There are 4 ways to turn a row about zero (a turn may also mirror it). The second row of each pair is the first, turned, with some noise. The first 36 pairs use one turn. New pairs use 2 turns, one after the other, and a turn may come again.
Known pairs, each followed by its turns in order:
|  14.5 |   1.4 |  -2.6 | -48.1 |  16.1 |  11.9 |  16.1 | -22.7 |
|  -4.3 |  20.9 |  14.8 |  33.7 |  32.9 | -24.8 |  10.3 |  -8.6 | -> Fuzoz

| -25.3 | -13.8 |  19.4 |   1.2 |  -4.0 |  -5.8 |   4.2 | -24.2 |
|  4.1 |  9.3 | -5.7 |  8.3 | -3.6 |  9.3 | 24.2 | 31.1 | -> Mupu

| -21.9 |  -4.1 |   1.4 |  -7.6 |   4.8 | -20.3 |  -8.5 |   4.8 |
|   3.2 |  22.1 | -21.3 |  11.3 |  -4.4 |  10.8 |  -1.9 |   4.9 | -> Mupu

| -11.2 |  14.4 | -41.6 |  -2.2 |  -3.7 |  17.9 |  -8.3 |   3.0 |
|  15.7 |  20.4 | -12.4 |  15.4 | -31.2 | -20.3 | -13.8 |   3.4 | -> Fuzoz

|  -1.8 | -30.6 |   5.6 |   7.6 |   5.4 |  11.0 |   5.9 |  -2.6 |
| -11.9 | -12.2 | -15.2 |   3.1 |  16.3 |   9.4 |  16.1 |   9.0 | -> Kogum

|   1.8 |   7.4 |   8.0 |  -9.6 | -49.4 |  18.0 |   1.9 | -20.1 |
| -18.6 |  25.6 |  14.3 |  23.8 | -36.3 |   2.3 | -19.9 | -10.4 | -> Femo

|   4.1 |  18.8 | -14.3 |  -1.5 |  -8.6 |  -1.3 | -44.7 |   1.0 |
| -28.0 |  14.9 |  14.5 |  -1.2 | -15.3 |  17.0 | -28.8 |  -2.4 | -> Mupu

| -31.1 |   1.4 |  -0.9 |  -5.5 |  -8.3 |  37.8 |  -0.6 | -26.0 |
|  11.5 | -16.5 |   3.1 | -10.6 | -39.1 |  12.5 |  10.6 |  29.2 | -> Mupu

|  20.4 |  -3.1 |   9.3 |   2.8 |   8.2 | -28.1 |  -5.2 | -11.5 |
| -14.3 | -12.0 |  -8.0 |  -8.6 |   9.9 |  -1.2 |  22.5 | -17.9 | -> Fuzoz

|  -9.0 |  28.9 | -33.8 |  38.3 |  -5.2 |  -4.1 |   4.1 |  -8.7 |
| -30.8 | -30.9 | -24.8 |  -9.9 | -26.8 |  -5.8 |  -1.9 |  18.7 | -> Femo

|  13.8 |  10.1 |   1.9 |  12.1 |  15.1 | -10.6 |  29.6 | -28.0 |
| -18.6 |  -5.2 |  21.3 |  21.7 |  21.1 | -13.7 | -25.7 |   5.4 | -> Kogum

| -2.6 | 21.2 | -2.4 | 18.0 |  6.5 | -3.7 | -8.5 | -7.6 |
| -15.2 |  10.3 |  12.4 |   8.0 | -18.6 |  -4.0 |  -4.5 |  -3.4 | -> Kogum

|  40.7 | -10.3 |   0.1 |   0.5 |   2.8 | -22.1 |  26.3 |  30.8 |
|  29.2 | -17.8 |  19.7 |  13.2 |  12.3 |  20.2 |  -9.2 |  38.7 | -> Kogum

|  -8.0 |   4.7 |  28.1 | -11.4 |   3.5 |  -4.4 |  -4.6 |  -1.4 |
|   3.6 |  14.9 |  -6.7 |  20.0 |  16.2 |  -1.5 |  11.3 | -12.7 | -> Femo

|  15.4 | -16.5 | -11.6 |  -8.3 | -19.7 |  -4.6 | -12.5 |  -9.6 |
|  13.1 |   8.4 |   6.0 | -11.3 |  16.1 | -14.4 |  26.4 |   6.0 | -> Kogum

| -15.6 |   9.9 |  21.3 |   6.5 |  26.8 |  -6.5 | -18.0 |   0.5 |
| -24.1 |  -5.4 |   8.7 |  -2.3 | -19.7 |  20.7 |  -2.0 | -19.1 | -> Kogum

|  6.0 |  1.1 | 15.4 | -2.3 | 21.1 | -8.6 | 20.3 |  2.5 |
|  13.8 |  11.9 | -10.7 |  -3.0 |   8.5 |  -2.0 |  25.9 |   4.8 | -> Femo

|  -6.1 | -11.0 | -17.9 |   4.0 |  -2.3 |   6.7 |  14.8 | -23.2 |
| -13.4 |  -7.0 | -11.4 |   2.5 |  15.9 | -26.2 |   3.7 |   5.3 | -> Kogum

| 41.6 | -0.8 | -8.9 | -2.5 | -4.6 | 12.7 | 34.8 |  5.6 |
|  19.5 |  24.2 |   3.4 | -24.6 | -28.7 |  15.1 |   5.6 |  21.1 | -> Femo

|   2.2 |   8.0 |  -6.2 |  -4.2 | -11.2 | -22.7 |  -7.5 | -14.7 |
| -17.6 |  22.3 |   9.2 |   5.4 |  -0.6 |  -2.4 |   7.8 |   0.6 | -> Mupu

|  13.8 | -10.2 |  -2.9 |  -8.6 |   4.6 | -12.3 | -17.4 |   1.3 |
|  0.0 | 14.0 | 11.7 | 10.3 |  8.9 | 10.2 | -8.7 | -8.9 | -> Mupu

|  7.1 | -6.4 | -6.0 | -8.5 |  2.2 | 18.3 |  0.0 | -4.7 |
| -3.0 |  4.1 | 16.9 | -5.3 | -3.4 | 14.8 | -0.7 |  3.0 | -> Femo

| -16.8 |  -2.6 |   1.0 | -44.1 |  -0.1 |  27.4 |   4.7 |  -8.7 |
|  13.5 |  14.7 |  22.4 |  22.1 |  21.9 | -22.8 | -12.1 |  21.4 | -> Fuzoz

| -8.4 |  1.1 |  9.6 | -0.9 | -9.7 | -6.9 | 42.9 |  7.9 |
| 21.0 | 16.7 |  8.9 | -0.2 | 13.2 | 32.9 |  2.3 | -8.3 | -> Fuzoz

|  -5.4 |  19.4 | -17.8 | -23.1 |   9.5 |  16.6 |  -4.5 |  -7.6 |
|   9.3 |   7.9 |   2.4 |  31.3 |  -7.2 | -24.9 |   3.8 |   6.1 | -> Fuzoz

| -2.2 | -3.3 | 12.3 | -4.7 | -8.6 | 13.2 | -6.8 | -0.2 |
| -6.5 |  3.7 |  6.7 | -2.9 |  5.8 | -1.1 | -4.1 | 15.5 | -> Fuzoz

| -21.0 |   6.8 | -12.4 | -49.4 |   7.3 | -13.7 |  14.7 |  -4.3 |
| 10.2 |  2.0 | 19.8 | 36.0 | 14.6 | -7.1 |  7.2 | 35.8 | -> Femo

|  -4.3 |  -7.2 | -28.4 |  -1.5 |  15.3 |  -4.8 | -11.1 |  10.3 |
|   3.2 | -25.1 |   3.7 |  -7.0 | -18.5 | -13.0 |  12.5 |   4.3 | -> Kogum

|  11.8 | -21.4 | -30.2 |   1.1 |  -3.3 | -11.2 |   3.9 | -27.3 |
|   3.2 |  12.7 |  30.5 |  26.1 | -11.9 | -10.8 |  13.0 | -10.7 | -> Mupu

|   7.3 |   5.4 |  -4.2 |   1.5 |  -6.9 |  -5.1 | -20.7 | -11.0 |
| -10.4 |  -1.1 |  -5.8 | -10.5 |  -9.9 | -15.9 |  13.9 |   1.4 | -> Fuzoz

|   3.2 |   1.4 |  -6.9 | -26.7 |  -2.6 | -30.1 |   7.7 | -15.3 |
|  -3.9 |  16.9 |  10.2 |   9.7 |   9.6 | -21.8 |  -0.6 |  26.5 | -> Femo

|   3.3 |  -4.6 |   0.5 | -12.9 |   6.3 | -15.5 |  -2.2 |  28.4 |
|   5.2 |   9.5 | -17.9 |  -1.9 |  14.8 |   8.9 |  -6.4 | -22.6 | -> Mupu

| -11.0 | -14.4 |  36.6 |  12.5 | -12.7 |  10.8 | -11.0 |  -4.2 |
|  -1.9 |   8.3 |  -1.1 |   8.7 |  -0.8 |  -4.4 |   3.3 | -44.5 | -> Femo

| -18.2 | -11.5 |   5.2 |  19.8 |  11.1 |  -2.3 |  -4.3 |   4.9 |
|   5.9 |  -7.3 | -15.4 |  20.6 |   1.3 |   2.4 | -10.6 |  16.4 | -> Mupu

| -17.8 |  44.2 |   1.0 | -20.3 |  -5.0 |   8.9 |   0.8 |  14.5 |
| 26.3 |  4.9 | -4.3 | 25.9 | -9.0 |  1.0 | 17.4 | 35.9 | -> Fuzoz

|   8.8 |   0.6 |  -4.3 | -49.4 |  -3.9 |   6.8 |   6.7 |  -9.9 |
|  30.7 | -11.3 |   0.0 |  -9.5 |  24.7 |  -9.4 |  -4.8 | -31.0 | -> Kogum

New pairs. What belongs after each?
|  -1.9 |  -6.3 |   9.9 |  -4.2 | -40.9 |   8.4 |  11.1 | -19.5 |
|   4.7 | -19.1 |  27.1 |   6.6 | -24.5 | -15.1 | -15.9 | -14.4 | -> Kogum Kogum

|   3.0 |   1.0 | -36.1 |  29.1 | -20.5 |  -0.9 |  10.5 |  -7.5 |
| -25.0 |  24.0 |  -3.5 | -26.7 |  10.0 |  -0.2 |  -6.9 |  28.5 | -> Mupu Kogum

|  26.9 |   3.6 |  10.3 |   0.9 | -20.3 |  43.6 |  13.0 |  -1.1 |
|   0.3 | -17.2 | -16.9 | -17.9 |  40.9 |  21.2 |   6.6 |  -5.8 | -> Mupu Kogum

| -19.4 |  10.4 |   8.8 | -16.4 |  -4.2 |   4.6 |  -7.6 | -10.0 |
|   0.9 |   8.6 |  13.8 |   0.8 |  -3.9 | -23.4 |  14.2 |  -1.6 | -> Kogum Fuzoz

|   4.9 | -22.7 |  30.9 | -21.0 |  -5.1 |   3.1 |  -1.3 |  39.6 |
| -18.3 |   8.9 |  13.0 |  35.9 |  -1.4 | -23.8 | -27.0 | -17.2 | -> Mupu Fuzoz

|  -8.0 | -10.2 |  -2.0 | -14.3 |  18.3 |   4.1 |  22.9 |   5.7 |
| -18.6 |   5.3 |  -6.2 | -23.4 |  12.7 |   6.8 |   8.9 |  -8.0 | -> Fuzoz Femo

|  49.4 |  23.2 |  -2.4 | -29.4 | -29.7 |  18.4 |  -1.4 |  43.6 |
|  13.0 | -22.9 | -13.4 |  16.2 | -64.0 | -32.2 | -14.7 |  16.3 | -> Fuzoz Kogum

|  21.0 |   2.8 |  38.2 |   5.6 |   5.2 | -15.6 |   4.6 |  27.3 |
| -24.1 |   7.3 |  -0.7 | -19.9 |  -1.5 |  13.3 |  -4.6 |  43.2 | -> Femo Femo

|   2.0 |   7.5 | -29.2 |  18.6 | -10.3 |  11.7 |  -6.4 | -11.5 |
| -19.9 |  13.8 | -19.5 |   8.4 |   8.3 | -18.5 |  11.4 |  -6.6 | -> Kogum Mupu

|  -6.3 |  -9.6 |   9.7 | -20.4 |  -8.5 | -16.7 |  13.7 |   1.6 |
|   3.4 | -21.7 |  13.3 |  17.7 |   4.6 |   7.6 |  -8.1 | -12.6 | -> Fuzoz Kogum

| -5.6 |  8.4 |  4.2 |  9.9 |  8.4 | -0.4 | -7.9 |  7.0 |
| -0.3 |  7.7 |  6.7 | -6.6 | -3.9 |  2.9 | -4.7 | 10.6 | -> Kogum Fuzoz

|  26.1 |   1.5 |  -4.0 | -33.4 |  15.2 |   3.0 |  -4.6 |  -7.9 |
|   4.1 |  16.1 | -13.6 |  19.7 |   5.0 | -29.3 |  -9.8 |  13.1 | -> Fuzoz Mupu

| 16.3 | -0.1 | -9.7 | 22.3 | -0.6 | 39.2 | -9.3 | -1.9 |
| -10.6 |  28.2 | -20.8 | -21.6 | -28.7 |  -2.9 |   8.0 |   0.3 | -> Fuzoz Kogum

|  11.4 | -17.2 |  -9.4 |  39.5 |  -6.7 |   7.1 |  25.3 |   3.2 |
| -34.2 |   0.9 |  19.0 |  19.5 |  -5.9 |  24.4 | -11.0 | -14.5 | -> Fuzoz Femo

|   6.5 |  23.9 |  49.4 |   0.6 |  -3.7 |  -9.6 | -12.8 |  25.6 |
|  42.6 |  18.0 |  -7.2 |  -6.6 | -26.8 |   9.4 | -31.4 |  -2.1 | -> Mupu Mupu

|   7.7 | -27.9 |   8.4 |  17.9 |  19.9 |  -7.9 |   0.8 |  -1.7 |
|   3.6 | -12.7 |   2.2 |  16.2 |  22.2 | -14.8 | -24.0 |   3.6 | -> Mupu Mupu

| -32.7 |  22.8 |  14.8 |  -8.0 | -34.8 |  21.8 | -20.6 |   2.6 |
| -38.9 | -29.0 |  -1.7 | -16.7 | -16.0 |  -3.3 |  -1.1 | -33.4 | -> Femo Femo

| -28.2 |   6.9 | -17.7 | -10.7 |  13.4 |  30.1 | -20.3 |  19.7 |
| -29.0 | -15.2 |  14.5 |  -0.6 |   3.2 |  -1.0 | -42.9 |   1.9 | -> Femo Fuzoz

|  -2.0 |   6.3 | -10.8 | -49.4 |  10.2 |  -7.2 | -15.6 |  -9.4 |
|   6.8 | -14.8 | -27.7 |  -6.2 |  22.6 |  -0.9 | -38.1 |  15.8 | -> Femo Mupu

|  -3.9 |  -5.6 |  27.9 |  30.4 | -27.3 |   1.1 |  -4.6 |  32.2 |
|  20.4 | -18.3 |  -1.6 | -16.2 | -24.2 |  33.0 |  -7.4 | -26.0 | -> Fuzoz Mupu

|  26.9 |  -0.5 |  12.8 | -13.4 |  26.1 | -13.0 |  34.9 |  -3.6 |
| -28.1 | -11.0 |   2.8 |  12.8 |  -1.8 |  32.3 |  32.3 |  -6.0 | -> Kogum Kogum

|  -9.6 | -11.8 |  -8.7 | -12.3 | -17.2 |   2.7 | -14.5 |  -2.5 |
|  4.2 | 12.9 |  6.7 |  5.1 | -2.1 | -3.4 |  6.5 | 27.7 | -> Kogum Femo

|  1.3 | 49.4 | -5.5 | -3.2 |  9.7 |  2.3 | -7.5 | -1.9 |
|   0.9 | -15.8 | -27.7 |   5.6 | -31.5 | -12.6 |   8.2 |   5.0 | -> Femo Kogum

|  49.4 |   0.2 |   1.2 |   0.8 |  -5.5 | -32.6 |  49.4 | -16.8 |
| -30.4 |  23.2 | -28.3 | -44.5 |  -1.4 | -14.1 |  10.3 | -42.6 | -> Femo Mupu

|   8.9 | -11.8 | -11.7 |   8.9 |   2.2 |  -5.2 |   4.5 |   4.3 |
|   8.0 |  -6.0 | -15.7 |   5.8 |  10.0 |   1.2 |  -0.1 | -11.3 | -> Kogum Mupu

| -49.4 |  27.1 |  28.7 |   3.0 |   4.1 | -15.0 |   9.1 |  14.0 |
| -24.3 | -13.7 |   4.6 |  17.4 |  -4.0 | -28.2 |   5.7 |  50.3 | -> Femo Kogum

| -11.2 |   0.5 |   1.4 |  -4.3 |  26.8 | -22.1 |  -9.9 |  17.2 |
|  15.7 |  -7.4 |   2.9 | -27.1 |  15.8 |   1.2 |  12.0 |  13.3 | -> Femo Femo

|  -0.2 |  -8.3 | -26.8 | -18.3 |   5.7 |   9.0 |  -6.6 |   2.2 |
| -22.2 |  12.9 |   8.9 | -10.3 |  -2.5 |  -0.8 |  15.2 |  12.2 | -> Mupu Fuzoz

| -18.4 |  -5.2 |   2.7 | -10.9 |   7.1 | -21.8 |  12.9 |   7.8 |
|   9.1 |   0.6 |  21.6 |   6.3 |  20.9 |   4.3 | -12.2 |  -4.7 | -> Kogum Femo

|  6.0 | -6.1 | -3.2 | 20.7 | 13.4 |  0.6 | 13.2 |  6.7 |
| -12.4 |   8.1 | -10.8 |   5.1 |   3.2 | -10.7 |  16.4 |  -9.6 | -> Fuzoz Kogum

|  -9.3 |  19.1 |  -3.8 | -49.4 |   6.7 |   2.7 | -33.7 |  -4.2 |
|   7.0 | -18.2 |  29.6 |  -7.9 |  -6.9 |  16.5 | -16.2 |  45.1 | -> Fuzoz Kogum

|  24.9 |  15.4 |  14.7 | -19.5 |  21.0 |  49.4 |  15.4 |  -1.7 |
| -18.5 |   0.3 |  -7.5 |   2.0 |  59.9 | -21.4 |  -2.1 |   8.8 | -> Mupu Fuzoz

